The rows come from 5 hidden closed curves, with some noise, and rows from the same curve form a group. Each curve winds through 10 dimensions. The rows are also pushed far along 5 directions, which tell nothing about the answers.
Some rows, each with its group after it:
[ 12  29   8 -14   3  -4   1 -24 -21 -15  16  -5  -1   7   3  -7   9   5
 -15   8  29]
j908
[-15  36 -39  -4  11  -7  27 -17  -8 -11  29  21 -24  -9   1 -31  -1  21
 -17   4  -7]
j37
[-11 -10  16  17   6   8   6  -8  18   8  11   6  -8  -9   4   7 -14  11
  -6   4 -20]
j284
[-20   7  16  23   8   7  25 -16  -3  13  26  19  -6   5   1  15  -1  28
 -18  -6 -15]
j247
[ 13  25   0  -5   9  -3   0 -42  -5 -25  29  17  -7   0  21 -17 -19   3
 -21  15  20]
j247
[ 18 -20  -6 -13 -40  18 -21   6  11 -15 -20 -31   1  -6  -4 -13 -21 -16
   1  15   3]
j284
[ -7   1  14 -29  19 -30   4   8 -13 -23   0  12  14  -2  17 -23  39   3
   7   0  14]
j908
[  8 -33  14 -14 -15   0 -25  28   9   8 -26  -7   4   3  11  10  24 -21
  30   1  -3]
j247
[  9 -33  19  21   3  14  17   9 -15  20   7  16  19  20 -11  62 -14  16
 -12 -21  15]
j908
[ 19  36   1   4  13   7   0   1   1  36  -1  -9  -5  11 -13  27 -15  18
  -5 -33 -38]
j284
[ 24  31   3 -39   4 -23 -10  10 -45 -27 -16 -11  12  35 -12 -27  29 -10
  10 -34   6]
j908
[ -4  25  -2  -6   9   4   9 -35  -5 -14  56  25 -23  -5  19 -22 -22  29
 -28   7  -2]
j284
[-22 -25  -9   5  -9  14   8  -3  16 -13  13  16  -3  -4  22 -18  -9 -10
  -9   7   8]
j607
[-20 -13 -24 -13  -1  -7  -9   7  18 -13  -9   0  -5  -8   4 -33  12  -8
  10  13  -3]
j607
[  8  20  -5 -40   0  -5  -9  -8 -12 -18  11  -8 -14  13   0 -30   9  11
  -8   0  -3]
j284
[ 11 -29  38   2  14   0  -5  -3 -22   9  13  36  -3  36   3  50   5   5
  11 -17   1]
j37
[ 17  15 -19   7  -1   7 -26 -20  10  -4   0   1 -29 -12   7 -14 -38   2
 -11  26  32]
j37
[  3   0 -24  14  -2   9 -22 -11  29  -1  -7  -4 -25 -25   8 -19 -31  -3
  -3  33  20]
j37
[ 21  -4  15 -19  -3 -21 -19  26 -28  -2 -35  -8  17  23  -3   7  33 -13
  20 -14  20]
j607
[ 23 -41  17   1 -15  11 -13  -5   0  -1  24  15   7   8  34  27 -11 -13
 -14   3  44]
j284
[ 18  42   0 -10   2  -9  -7 -22 -13 -10   4 -13  -8   5   1 -17   5  14
 -22   1  29]
j908
[-34  -4 -15  29   9   1  28  -7  16   7  12   6   1   6 -17  -1  15   8
  -6 -11 -26]
j37
[ -1  -6 -37  15   1   2  -5  17  33  19 -14 -17   3 -15 -24   3 -13  15
   3  -6 -22]
j908
[-10   7 -12   6  13  -1  24  11 -10   7   1  16  -3  11 -16   8  11  15
   6 -28 -25]
j908
[  8 -10 -25   8   7  10  -8  -3  24   9  -3   1   1 -11  -3  13 -43  12
 -15   6  10]
j607
[  2 -25  15  -6  -4   1 -18   7   4   4   1   7   5   5  20  13  14   1
   0   1  33]
j247
[  0  45 -14   5   2   0  24   6 -14  18  -9 -15  -7  -7 -23  -2 -11  -3
   1 -17 -44]
j607
[ 29  10  22   1   6  11  -8 -19 -15   5  18  11 -11  17  -3  27 -39  16
 -15 -12  -5]
j284
[-10 -43 -18  17  -1  16  -6  -5  41  -1   8  13 -14 -10   2   7 -19  -5
   1  11  -1]
j37
[-37  32  -6   7   2  -3  25 -22  16  -6  12   3 -22 -27  10 -40  -3  19
 -26  18 -21]
j284
[ 14  -5   7  -3  11   0 -10  -5  -1 -10  10   3   0   2  -2   4 -29  10
 -15 -13  16]
j908
[ -6 -59  11   7 -10  21   1   9  13   9   5  14   1   5   6  34   5  -4
  10  16  12]
j607
[ -4  20   0 -11  14  -7  -2 -19  10  -9  12  -1 -21  -4   5 -24  -3  21
 -23   8   1]
j284
[ 28  56  -1  -2   9  -1   9   0 -30  13 -10 -18   9  19 -33   9 -23  23
 -10 -36 -29]
j284
[  0  -2   4 -11  11  -2  14  -4 -10   0  34  17  -9   5   2  10  23  16
   4  -2  -5]
j37
[-19  -2  -6  10 -12   1   4  10  24  15 -16 -14   4 -26   4  -7   8   5
   4  16 -17]
j284
[  9  41 -11 -19  24 -16  -2 -28  -9 -12  27  19  -8   1  21 -24 -24  23
 -31   5  13]
j607
[ -9  41 -15   6   6   0  21   1   7  10 -10  -3 -17  -6  -4 -16   8   4
  -5 -33 -34]
j247
[ 36 -21  30   0  -9   7 -40  21  -7   1 -39 -34  19  26 -23  24  -8 -37
  27 -30   1]
j908
[-14  45 -24 -11   4 -10  -1 -14  30 -10  -4 -24 -14 -25   0 -56   3  29
 -23   6 -12]
j37
[ 51  52 -18 -11 -19   8 -34 -15 -19  -1 -21 -19 -30  15  -3 -14 -43   1
 -19 -11  23]
j908
[-29 -23 -26  -5  -8  -4 -11  24  35  -5 -30 -12  -2 -16  -3 -35  21 -18
  24  10 -20]
j607
[ -4  15   5   7  10  -3  32   8 -18  17  -2   1   3   5 -23  23   3  -3
   6 -17 -42]
j607
[-18   8 -12  15  -6  -8  -4  14  19   5 -19 -19   0 -20  -7 -24  20   3
   8  -3  -7]
j908
[-17 -14  16 -13  -2   7   0  -7  -4 -15  28  15  -6  18  15 -10  20   1
  -7 -18  10]
j247
[-14 -40 -14  17 -14  18  12  -8  34  -3   6  -2  -6 -23   2   9 -18   8
 -26  29  26]
j284
[ 18  17 -16 -21 -13  10 -13  -5   1  -8 -10 -14  -8   1   0 -14 -32  17
 -30  -7  22]
j247
[ 18  -9 -12  -2  -9  -2 -27   1  21 -11 -15 -20  -8  -5  -1 -18   6 -13
  10  10  13]
j247
[ 19  30   1  -2   0  -3  -7  -5 -32   3   2   3  -5  16 -13  11 -16  10
  -4 -19   7]
j908
[-19  46 -26   0  24  -8  22  10  11  12 -11  -6   0 -20 -17 -23  -2  15
   7 -19 -54]
j908
[-25  -6 -34   2  10   9  12  -6  40  -2   4  13 -16 -25   7 -23 -21  14
 -11  17 -22]
j607
[-10 -16 -21   8  16  10  14  -1   9  -1  39  16   2  -9  -7   7  -7   5
  10   1  -6]
j607
[ -2  24 -14  -4  16 -18  14 -18  -6  -7  30  26  -8   3  32 -19  16   1
 -17  -4  14]
j37
[  6  37 -14  -9  20   8  27 -30 -13   4  42  10 -12  18 -28  17 -15  48
 -29 -19 -23]
j247
[-28 -11  22 -10  -9 -10  -5  -7  -2 -25  11  14  -1   8  31 -37  34 -10
   2   3   8]
j37
[-30 -14  -5  10  -5   4  21  13  45  11 -14  -9   1 -26   6 -10  26  -5
   9  -5 -52]
j247
[  9  32  20  -6 -12  -2  -1  -6 -17   2 -15 -19   6  22  -7  -6  11  -2
  -3 -18 -23]
j247
[-23  -2 -12   1  -9  -6  18  12   2  -9  -5   2   7 -19   6 -26  14   3
   0   5  -3]
j284
[-11 -28  -9  -8 -13  14 -12  -9  10 -13  40  18  -7 -13  25 -13 -20  11
 -12  24  30]
j908
[ 20   1  30 -23   5  -3 -19  -6 -37  -8   7  15 -14  38  10  10  12  -6
  -1 -12  37]
j284
[-15 -22  -9  -2 -15  -2   3   9   3 -17   8   3  14 -15  17 -22  -1   3
 -15   6  36]
j908
[  2  12   2   1  -5   3  -6 -20  -5 -11  19  16 -25  -3  19 -19 -20  18
 -23  10  18]
j247
[  6   3  -9  -2  -9  15  -6  -6 -11  -5   4  -1  -4  18  -4  -3 -24 -14
  -4 -11   2]
j607
[ 26 -12 -22   9  -5  19   2 -12   7   5   5  -9  -7  -7 -15  31 -49  -2
 -21  16  22]
j607
[-17 -30 -13   7  -4   4   5   6  26   0 -11   4   6 -19   0   3 -10   1
   5  23  -6]
j37
[  1  -4  23 -18  14 -10  17   0 -34   2  26  34  -3  23   2  25  16  21
   5 -11 -17]
j247
[-17 -25  11  21   5  -4  -4   7  -5   0  11  14   7   9   6   7  16 -15
  10  -9  19]
j607
[ 24   4   7  11   8  13  28  -7 -20  21  13  12  -7  15 -19  53 -24  12
 -13 -15 -15]
j37
[ 22  41  14  -8  20 -13   8 -11 -26   5  -5  -8   5  20 -19  17  11  22
 -13 -20   8]
j908
[-18  -1 -13   8  14   5  22  -6  21   9   6   1 -14  -9 -16   7   0  26
 -19   0 -11]
j284
[  3 -14  11 -25  -4 -11 -14   3  -3  -6  13  15 -10   0  29 -11  23  -1
   7  15  10]
j247
[ 17 -22  40  -2  11 -17 -22  -8 -22 -20  -6   9  20  19   8  13   3 -16
   6  11  44]
j37
[ 19  12   3  -7   3  18  23 -23 -20  -4  36   9  -5  10  -8  26 -25  21
 -28  -7   9]
j37
[-15  12  16   7  17 -19   0 -10  -5 -12  -1  -1  12   0   1 -19  14  -4
   3   8   3]
j37
[ 21  -7   8   8  14  -1 -10  23  -3  10 -30 -23  20  26 -40  29   3  -5
  16 -45 -13]
j908
[ 15  39 -22  -5  -4   2  12   1 -14  -2 -29 -22   3   9 -31  -7 -23  -1
  -9 -22 -23]
j37
[  4  18  14 -15 -15 -16 -15   2  -4  -1 -16 -17   6  -4  20 -24  22  -8
   0   9   3]
j284
[-28  13 -26   0  -8   9   2  10  25   4  -9 -11  -4 -18   2 -33  12   3
   6  -5 -16]
j247
[ -7  -6   4  -3 -32   8 -22  12   2 -10 -34 -21 -11   0  11 -28  15 -34
  11   9  21]
j284
[-15   5 -13  -3  16 -18   3 -22  10 -20  23   7  -1   4   0 -26  14  13
 -15  10   8]
j37
[ 18   6  17 -25  28 -19   7  -3 -31 -12   9  24  12  13   5  17   3  13
  -4  -9  18]
j908
[-27 -12 -23  18 -14  16   3  11  21  11   5 -14   7  -9  -9  -9  -1  -7
   6  -1 -13]
j607
[ 29 -14 -15   4 -19  18 -12  12  20  17 -24 -30  -4   1 -22  26 -11  -7
   6  -3  -7]
j247
[ 26   9   2  -1  -8   7 -13  -1  13  -4 -33 -18   0   2  -6   2 -19 -21
   8 -11 -18]
j247
[  2 -31  -5   9 -24  13 -28  18  46  11 -25 -27   5 -29  10  -6  -8  -9
  12  23  -1]
j284
[ -7  -6 -25   8  -8  18  14   8   1   8   1   9 -17 -15  -7   7 -15  -1
   7  10  -4]
j607
[  7  14  22 -27  15 -30  -8 -19 -18 -25  16   7   6  12  13 -19  27  23
 -20   4  32]
j37
[-19 -50 -23   6  -1   1  -9   4  36  -8  10  16   7 -24  21  -6 -10   0
  -6  29  33]
j607
[ 30  -3  29   5  -6  13  -8 -22 -24   4  15  14  -8  25   7  36 -31  16
 -26  -2  31]
j247
[ 18  46  13 -12  18 -22 -20  -4 -22   8  -2  -6   1  12   5 -10   5   1
   4 -13  -4]
j607

New rows, each followed by its group:
[ 27  10 -14  -5  -2  10  12 -13 -21  -8  -1   4   3  13 -17  22 -41   5
 -22  -6  16]
j37
[ 27  -5  19  -3  15   1  -4 -12  -9   3   6  -2  -1  23 -17  35 -15  19
 -20 -11  15]
j284
[-22  27   0  25  20  -5  21 -21 -10   5  23  17  -5   2  -3  -3   0  17
 -11   4  -1]
j37
[-26 -11  33   5  14  -6  19 -12 -23   1  31  40   3  23  13  18  25  14
  -1  -8  -4]
j37
[ 11   2   0   6   2  10  27   1  -3  14  -7   3  -4  -5  -7  27 -25   3
 -12  -3 -21]
j607
[-33 -12   9  10  11 -12  11   1  -5   4  29  14  -3   4  -3  -1  42  12
   5  -2  -2]
j607
[-20  13  24  -1  -2  -6   1  13 -13   3 -17 -13   2  18  -3 -19  40 -16
  16 -16 -18]
j284
[-26 -17  18   7 -16  -1   9   1   9  -7   3  -1  12  -1  16 -16  33  -8
   6   6 -12]
j247
[-22  11  14  19   8  10  18   4  -7  20   1  -1  -2  15 -17  13  14   3
   8 -21 -28]
j284
[  8  24  -2  15   5  15  16  -9   6  22  -8 -12  -2   3 -27  29 -28  33
 -27 -22 -14]
j37
[-24  -4  36   6  17  -9  22  -7 -29   8  25  38   5  28   6  26  30  17
   3 -15 -13]
j37
[ 18  25 -13   9 -21  16 -20 -11  -3  -1 -10 -29  -5   4 -12 -11 -22 -12
  -2   1  12]
j284
[ 13  -5   8 -17   4 -13   2   3  -3  -9   2   1  -4  -3   6  -4  15  -6
   6   5  -9]
j37
[-30  13 -11  10  -3  18  28   9  14  20 -17 -17 -11  -7 -25  -2   1   7
  -2  -4 -45]
j284
[-24   8 -18   0 -13   8   6   5  19  -1  -6 -13   1  -8   6 -35   3  -4
  -5  -5 -20]
j607
[-26 -21  28  18  11 -13  12 -16   3 -15  28  27  14   1  25  -4  31  -5
   5  13   9]
j247
[-14  -6  -8 -29 -12   1 -12   8  12 -16 -13  -9 -21  -6  11 -39  19  -8
   2  13   4]
j284
[ -6   5 -29  -4 -12  20  11  -7  17  -1  17  -4 -17 -15 -12  -9 -25  20
 -10   3 -25]
j284
[-14   7  14 -13  13  -3  33 -11 -30   2  23  19  -1  21 -14  21  13  23
 -14  -4 -13]
j284
[ 21 -34  24   2 -11  13 -15  15 -11  -1 -27   4  10  30   0  29 -15 -29
  11 -22   8]
j607
[  6  22 -21   8  16  -6   4  10  27  17 -24 -14   4  -8  -9  -3  -1 -10
   9 -25 -38]
j37
[ 34  24  -3 -22  -1   6 -16 -16 -10   4  12   8 -31   4  11   5 -33  19
 -20   8   9]
j247
[  2 -15  -6 -10  -6 -10 -13   5  28 -12  -7   4 -11 -22  36 -28  14  -7
  -2  10  16]
j37
[ 23  47 -29 -18 -18   6  -6 -11  -2  -3  -8 -26 -21   4  -3 -24 -16   4
 -30 -19   9]
j284
[ -1   8 -39 -16 -14  -9 -12   4  18 -14 -19  -8 -15 -21   9 -44  -3  -8
   1  25   2]
j37
[ 23 -29  29  -9   2  -6   3  -1 -14 -15  -1   3  17   9   4  24  -1 -15
  -2   4  15]
j37
[ 17  -9   9 -17  -7 -19  -3   2 -39 -13  -5  18   6  26  11   8  15 -10
   0   4  31]
j37
[ 13 -32  13  21 -10  -3 -21  18   6  12 -37  -7   2   3   1  20   3 -31
  22  11  11]
j37
[ -6 -31  19 -12 -11   5 -16   7  16  -5   1  -6  -3  11   7  -1  26   1
   2 -13   4]
j247
[-18 -13 -16  12  11   2  11 -19  24 -12  21   8   0  -2  -6  -8  -7   8
 -15   6  -3]
j37
[ 25  -9  14 -24   8 -11 -21   3 -15 -10   7   0   9  20   4   9  26  -7
  16  -4  23]
j37
[-30   0   5  15  -4   1  18 -11   5 -14  15  10   8  -3   9 -22  18  -2
   3   5 -15]
j247
[ -3 -12 -36  14  -9  13 -12  16  34  17  -9 -21   2 -19 -23   2 -23   4
  11   2 -23]
j908
[ 18   9  32 -10   8  -7  -9 -25 -21 -13  26  18  -9  16  17   3 -14  12
 -17   1  15]
j284
[-24  -3   8   1  14 -10  20  -9   6  -2   7  11 -10  -5  -1  -1  16  19
 -16   9  -2]
j284
[  4  26 -20  -7 -16   7 -16  -1   6   4  -4 -27  -4  -3   0 -26  -4   2
  -8   4   5]
j607
[ -6  22 -37  -7 -23  20  -5   0  30  -3  -1 -25 -22 -24  -9 -40 -23   8
  -4   1 -37]
j284
[-12  10  -6   0  12   3  30  -9 -22  -4  29  22  -2  21 -10   5  19   6
   2 -17 -15]
j908
[ 27   5  10 -20  -3 -10 -30  -1  -7 -18 -16 -16  -2  22  -9 -10  13  -7
  10 -16   9]
j247
[  5   5  24 -17 -22  -3  -6  -4 -27 -17  -2   0   1  21  11 -16  16  -3
  -4  -7   8]
j247
[ -7  -6 -21  21   4  18  -5  18  38  11 -18 -29   4 -20 -33  -1 -31   2
   6 -21 -28]
j908
[ 19   3 -18 -10 -14   4 -13   3   7  -7 -34 -19   4  -4 -11  -6 -30  -8
  -4  10   5]
j37
[-32 -17   4 -11   0 -12   3  18  14   2   6   9   1 -12  20 -23  51  -5
  23   8 -21]
j247
[-23 -14  20 -23   0  -4   0 -16 -12 -30  43  25  -5  19  28 -25  34   4
 -11  -9  25]
j247
[ 13 -26  11 -13 -20   6   0   5  -5  -5   2  11  -9   6  28  13  13 -12
 -12  -6  32]
j247
[ 27  -9  12 -11  -8  11 -18 -20 -10 -14  29  15 -14   8  16   7 -34   8
 -13   5  19]
j284
[ 11  22   8 -25   1 -10  11 -14 -17 -17   9  14  -7  11  17 -11  10   2
 -16 -15   0]
j247
[  3  -5  -9  10   2  13  12 -18  21  -6   9  12  -6 -12   6   8 -26   0
  -9   5  -8]
j247
[ 32   7 -23  14  12  14  -7 -18  11  18  -4  -8 -12  13 -38  43 -51  26
 -21  -4   3]
j37
[-13  -5  18  -5  12   0   1 -13   4 -10  13  14   1   9   6  -2   2   7
  -1  -7 -14]
j37
[-20 -14  14 -18  -5  -2 -10  -9  13 -17  25   6 -11   5  26 -28  32   9
 -12  -4  16]
j247
[ -3 -30  14 -14   2 -17 -28   3   7 -15  11  21  -6  -8  43 -20  30 -16
  16  25  35]
j247
[-18 -55  -5   4 -17  23  14  14  23   3  -4   2  -2 -14  -9  21  -6  -2
   5  20  -5]
j284
[ 16  33 -25 -13   6   3 -15  -8  12  -1  -1 -22  -4  -2  -9 -21  -5   2
   0  -5  -4]
j37
[ 42   7 -21 -13 -19  18 -34   9   5   2  -4 -29  -1  -7  -8   0 -47  -7
  -1  -9   8]
j607
[-12  37   4  -4  -2   3   4 -18  -7  -6   8   1 -13  12   4 -26  -2   9
 -14 -15 -18]
j37
[ 21 -29 -22   0 -18  20 -12 -10  29  -1  11  -9 -14 -13   3  13 -23   5
 -14  25  27]
j247
[  1  11 -15   8  -9  -2 -31   5  22  -2 -29 -19 -19 -16   5 -35  -2 -16
  15  16   6]
j37
[ -8  49 -18   8   9  -3   2 -24 -14  -6  27   5 -17   4   3 -30 -13  10
 -22 -10  13]
j607
[ 15 -10  -2 -16 -16  10  -9   1  -3  -8   5  -4  -6   5  -6   3 -11   4
   2  -3  -7]
j284
[ -2   2   8 -17   9 -18  -1  25   5  -6 -35 -15  15  -7  -4 -14  34  -4
  17 -12 -10]
j908
[  5  -6   9  12 -12  10  -3   6  13  23 -13 -11   6  -6   5  22 -10  -5
  -1  -2 -11]
j284
[ 33  15   9  15  -1  11 -14  -4   7  10 -38 -22   6  12 -22  25 -30 -17
  11 -19 -25]
j247
[-16   4 -10  -2  13  -8   9 -30   8 -26  32  14  -1   6   5 -24   1   9
 -23   6   8]
j37
[  9 -21  17   4  -2   7 -11   1  -6 -18 -12  -1  11   8  -6   9 -11 -14
   5  -6  25]
j37
[ 37 -15  17 -13   7  -5 -30   2  -4  -1 -19   6   6  12  14  21 -28 -10
  -2  -1  22]
j607
[-27 -39  10  19  -6   1  29   5   6   6  27  21  16  -3  20  19  32  -3
  -5  -4   6]
j284
[ 19   6   9 -23 -12  -1 -25  13 -14   0 -22 -11   4  17   4   0  13 -13
  13 -14  10]
j247
[ -1   7  -4  -2  13   5  -2 -14  12   2  14  16 -20 -11  18  -8 -17   7
  -6  16  -4]
j607
[-11 -37  12 -14 -16   5 -25  23  20  -9 -25 -15  -7   1  13 -24  27 -27
  20   9   6]
j284
[ 20  23  23 -40  -3 -26 -28  13 -36 -16 -11  -8   8  27   9 -27  22   9
  -3 -26  15]
j908
[ -3 -16   2  -4 -11  16  -7 -28   9 -27  25  15 -11   3  24 -16 -24  -3
 -24  12  30]
j37
[-27 -26  18   8  10 -10   4  16  21  17  12  10  13  -7  20   6  42   1
  18  -3 -23]
j284
[ 20  16 -26  -6 -27  14 -32   5  22   8 -16 -40 -18 -15 -11 -20 -28   4
 -12   1   5]
j607
[ 13 -11  -6 -19 -15   7 -14  10  23 -15 -14 -26  -3 -18   2 -22   2 -13
   9   7  -7]
j37
[ 33 -18  15 -16   2  -4 -26   8 -23 -21  -5 -12  20  27 -14  12  -5 -18
   8 -19  34]
j908
[ 11   8  23 -24   9 -15  11 -23 -16 -14  26  22  -2  13  26   4  15   8
 -20  -3   7]
j247
[-10 -22  -9  12 -30  22  -5  20  19   5 -21 -25  11 -12  -3  -6 -11 -18
   5  -2  -1]
j908
[  9   8  54   4  28 -14  11  -9 -37  11  20  23   9  35  -8  42   8  18
   0 -29 -25]
j284
[ 12  12  -3  -3  -9  10 -20   4  13  -6 -18 -29  -4  -8 -11 -20 -29 -14
   1 -13 -14]
j908
[-23  20 -20   3   9 -15  22  17  -2   4 -12   2  -5  -2 -16 -21  34   0
  20 -19 -42]
j37
[ -9  -6   8   4  -3 -12 -18  -4  14 -22 -17 -13   8 -13  13 -35   7 -22
   6  24  21]
j37
[ 38 -28  18   2   5   5 -21 -11 -17  -4  16   5  17  23  -6  43 -19 -10
   4   5  34]
j284
[  3 -20 -31  15 -16  16 -10  -1  33  -1  -3  -6  -1 -15  18  -8 -13 -23
  -3  13  28]
j37
[-31  12 -26  20  -4   3  14   2  25   5  -5 -19   5 -23 -16 -23  12  -8
  11   9 -30]
j284
[ 12 -22  -9 -11  -8   9  -7  16  -3   0 -27   3  -7   9 -10  16  -4  -5
  13   2   7]
j607
[ -7   3  -5 -13 -19   3   5   7  16 -17  -9 -27   1 -18   5 -39  16 -14
   2   3 -15]
j37
